The groups are shells around one centre, one inside the other: the same stretched ball of 7 dimensions in 8 sizes.
In the rows, 128 means zero.
Some rows, each with its group after it:
[144 162 121  79 109 102 126 155  67 159 111 149  91] : K_981
[123 127 139 105 156  97 170  59 169  87 156 124 127] : K_787
[ 64  65 143 195 140 115  78 121 200  88 143  73 201] : K_117
[104  97 134  77 131 126 142 134 145 104 122 112 130] : K_756
[120 107 113  93 133 143 158 118 148 106 117 118 119] : K_981
[123 172 164  49 140 134 161 100 171 118 149 148 155] : K_787
[150 130 115 176 134  96 141  91  80 126 116 138  72] : K_787
[114 151 129 156 134  62  64 127 121 142 149 128 145] : K_340
[131 137 145 119 126 151 120 147 100 141  98 152 107] : K_368
[125 105 110 165 123 145 137 121 125 119 105 115 117] : K_330
[136 126 136 163 147 121 142  84 123 112 122 141 101] : K_981
[120 140 145 106 111 169 145 144 136 134 108 130 148] : K_368
[117 132 115 112 122 139  73 181 114 154 101 139 129] : K_981
[148 143 102 142 102 105 144 132  64 149 107 128  85] : K_756
[ 88 114 158  55 141  91 129 119 175  96 157 108 165] : K_876
[172 223 100  54 119 155 158 125 119 170 120 178 111] : K_117
[150 139 123 151 156 152 149  82 132 117 112 159  91] : K_117
[157 152 113 124 116 107 129 140  46 157  98 156  61] : K_981
[119 124 129 166 105 133  92 168  87 152  96 125 125] : K_368
[155 142  97 130 106 124 141 144  57 155  92 141  70] : K_330
[168 199 150  99 124 195 177 113 109 155  97 187 102] : K_340
[ 83 120 158  83 151  78 119  95 203  89 177 103 187] : K_876
[116 127 108 106 115  56  80 163  81 147 128 118 110] : K_117
[153 132  98 212 118 120 109 127  59 152  92 140  74] : K_787
[ 83  73 156 200 140  74  88 110 136  94 139  91 148] : K_876
[ 47  62 172 173 124 120  55 166 182 102 133  74 216] : K_340
[ 63  43 159 228 130  83  55 143 131  98 125  75 162] : K_340
[ 63  67 160 200 103 119  73 167 142 115 119  70 194] : K_340
[ 71  91 169 164 152 136 102 101 221  83 151  96 208] : K_117
[119 112 128 115 157 111 143  86 161  95 139 126 120] : K_330
[130 137 100 127 145 111 108 114 140 127 130 136 117] : K_330
[151 174 100  88 135 124 105 141 107 158 115 166  98] : K_756
[ 83  69 120 206 134  74  92 105 158  92 146  71 161] : K_787
[183 187  96  96 137 187 177 103 111 150  94 186  70] : K_340
[119 114 118  91 128 106 108 154 102 131 112 130 103] : K_368
[124 134 122  85 127  79 148 108 122 117 144 118 116] : K_756
[107  96 125 156  86 119  92 194  63 151  87 103 119] : K_117
[161 182 113  60 118 175 187 120 124 145 108 161 106] : K_981
[174 198 108 111 112 126 148 125  66 170 108 171  79] : K_330
[138 136  93 103 111  97 135 138  89 141 117 123  95] : K_756
[ 99 116 142 106 126  59  97 137 116 121 145 109 137] : K_876
[145 199 110  17 127 124 161 116 154 143 147 153 137] : K_340
[116 161 128 142 132  88 104 102 160 130 159 122 168] : K_876
[118 107 118 118 161 118 103 116 147 109 123 138 110] : K_787
[121 106 105 129 130  93  80 160  85 139 107 129  91] : K_756
[137 163 144  69 156  98 147  86 141 116 148 158 110] : K_876
[106 133 138  79 157 125 131  98 201  99 153 128 163] : K_756
[ 91 111 152 110 137 112 137 103 186  93 152 100 176] : K_368
[113 111 138 235 117 143 104 123 122 129 108 112 147] : K_117
[ 89  85 126 156 130 131  78 156 151 118 115 102 157] : K_330
[ 77  79 155 117 115 149 118 160 160 106 115  91 175] : K_981
[163 176 107 133 123 127 105 145  64 172  97 173  75] : K_756
[133 167 134  86 131  96 113 131 110 145 133 151 118] : K_330
[123 166 142  82 123 119 119 138 132 143 133 142 145] : K_368
[109 118 172  75 142 147 165 108 161  97 128 131 140] : K_117
[115  71 122 189 127 101  82 156  63 127  88 118  78] : K_340
[188 194  86 146 123 152 157 104  77 165  97 177  64] : K_876
[153 173 117 144 129 156 136 112 120 148 111 159 113] : K_330
[131 139 130  72 131 120 192  86 149 104 139 124 122] : K_787
[153 157  80  91 119 122  99 169  75 168  97 157  78] : K_876
[133 166 122  78 118 150 141 137 139 144 121 143 140] : K_368
[125 162 139  65 126 137 159 114 160 125 139 135 151] : K_368
[167 162  80 168 122 109 121 118  68 159 105 152  69] : K_981
[103  84 136 228 133 105  75 129 110 119 112 109 127] : K_787

New rows, each followed by its group:
[165 163 124 108 123 146 154 129  66 152  92 171  64] : K_981
[127 121 116 183 150  62 123  67 129 105 150 118 110] : K_787
[ 72  64 136 146 107  80 105 150 134 102 134  63 165] : K_340
[131 131  96 153 125 127 132 111 137 127 123 118 127] : K_981
[124 138 126  63 151  88 132 105 146 112 147 137 116] : K_756
[ 99  82 151 124 156 106 128 101 154  85 133 114 125] : K_876
[125 137 115 118 157 119  97 115 154 124 131 146 125] : K_981
[166 191 117  89 116 167 167 125 101 158 103 170  97] : K_368
[163 188  94 114 145 142 150  84 148 139 132 164 111] : K_117
[175 182  88  36 133 156 193 106 117 140 111 171  72] : K_340
[141 112 130 168 138 151 177  81 120 105 106 133  91] : K_340
[145 157 131  75 113 163 164 141 104 144 100 152 105] : K_368
[132 138 115 134 133 153  84 161 111 152  95 154 111] : K_981
[178 187 108  92 139 137 163 100  91 149 110 182  64] : K_756
[114 142 153  98 126  85 141 107 132 117 149 121 141] : K_787
[146 121  91 181 122  63  96 131  41 147 107 132  56] : K_117
[147 149 120 131 127 198 158 120 137 135  94 153 117] : K_876
[116 118 104  89 130 165 107 164 149 133 102 132 133] : K_340
[132 129 141  85 115 177 132 175  89 146  78 154  98] : K_787
[158 195  92 103 125  94 112 125  99 165 132 159 103] : K_787
[156 166  88 126 117 111 125 130  86 157 114 146  91] : K_368
[126 127 125  65 137 152 132 146 131 127 106 146 110] : K_330
[138 167 131 136 137 149 137 100 153 133 129 149 140] : K_330
[119 121 127  97 113 151  76 207  80 161  79 146 106] : K_876
[153 192 129  73 127  93 150 106 104 147 140 159 105] : K_981
[137 159 104  67 151  68 152  74 155 111 166 133 117] : K_876
[ 92 104 148 170 148 112 106  96 183  96 147 105 171] : K_330
[130 108 105 121 142 121 151 100 136 105 121 123 101] : K_756
[151 140 107 131 113 144 161 124  88 139  98 138  87] : K_368
[116  85 136 198 106 139 129 141  82 125  88 107 108] : K_876
[115 136 150  98 153 151 116 120 168 117 126 149 143] : K_756
[143 186 140  13 130 146 179 116 145 134 133 161 126] : K_787
[158 155 104 127 147  93 148  80 105 126 131 153  75] : K_756
[106  95 131 142 118 165  79 190 107 142  81 128 126] : K_981
[133 140 102  62 116 116 115 169  93 151 107 139  99] : K_981
[122 183 142  73 144 112 127  99 183 127 163 144 170] : K_876
[172 187  91  80 143 127 121 128  90 162 109 187  65] : K_876
[ 85  67 130 207 124 148  46 182 124 130  90 104 149] : K_340
[121 125 167  82 148 174 168 106 160 102 115 148 127] : K_340
[158 177 115 133  93 170 136 162  70 177  84 157 103] : K_787
[ 84  95 136 145 145  71  89 110 172  97 158  93 167] : K_330
[117  80 122 177 108 133 152 127  99 112  98  96 109] : K_117
[110 128 124 120 128  97 144  97 162 107 152 102 156] : K_330
[105 138 154 151 148  77  94  96 156 114 159 123 159] : K_876
[143 144 101 153 148 138 147  78 157 116 129 138 118] : K_876
[156 185  96  66 116 119 169 111 121 145 133 144 111] : K_787
[148 143 118  77 118 172 155 153  92 146  85 157  85] : K_756
[101 120 141  41 143 122 122 140 167 110 135 127 147] : K_981
[115 126 146 225 119 113 125  93 130 120 132 107 153] : K_340
[ 98  93 146 155 165 119 108  91 182  88 139 118 147] : K_787
[193 224  82  99 123 126 154 107  78 176 115 186  68] : K_876
[ 99  74 142 129 137 128 120 136 132 101 110 110 121] : K_756
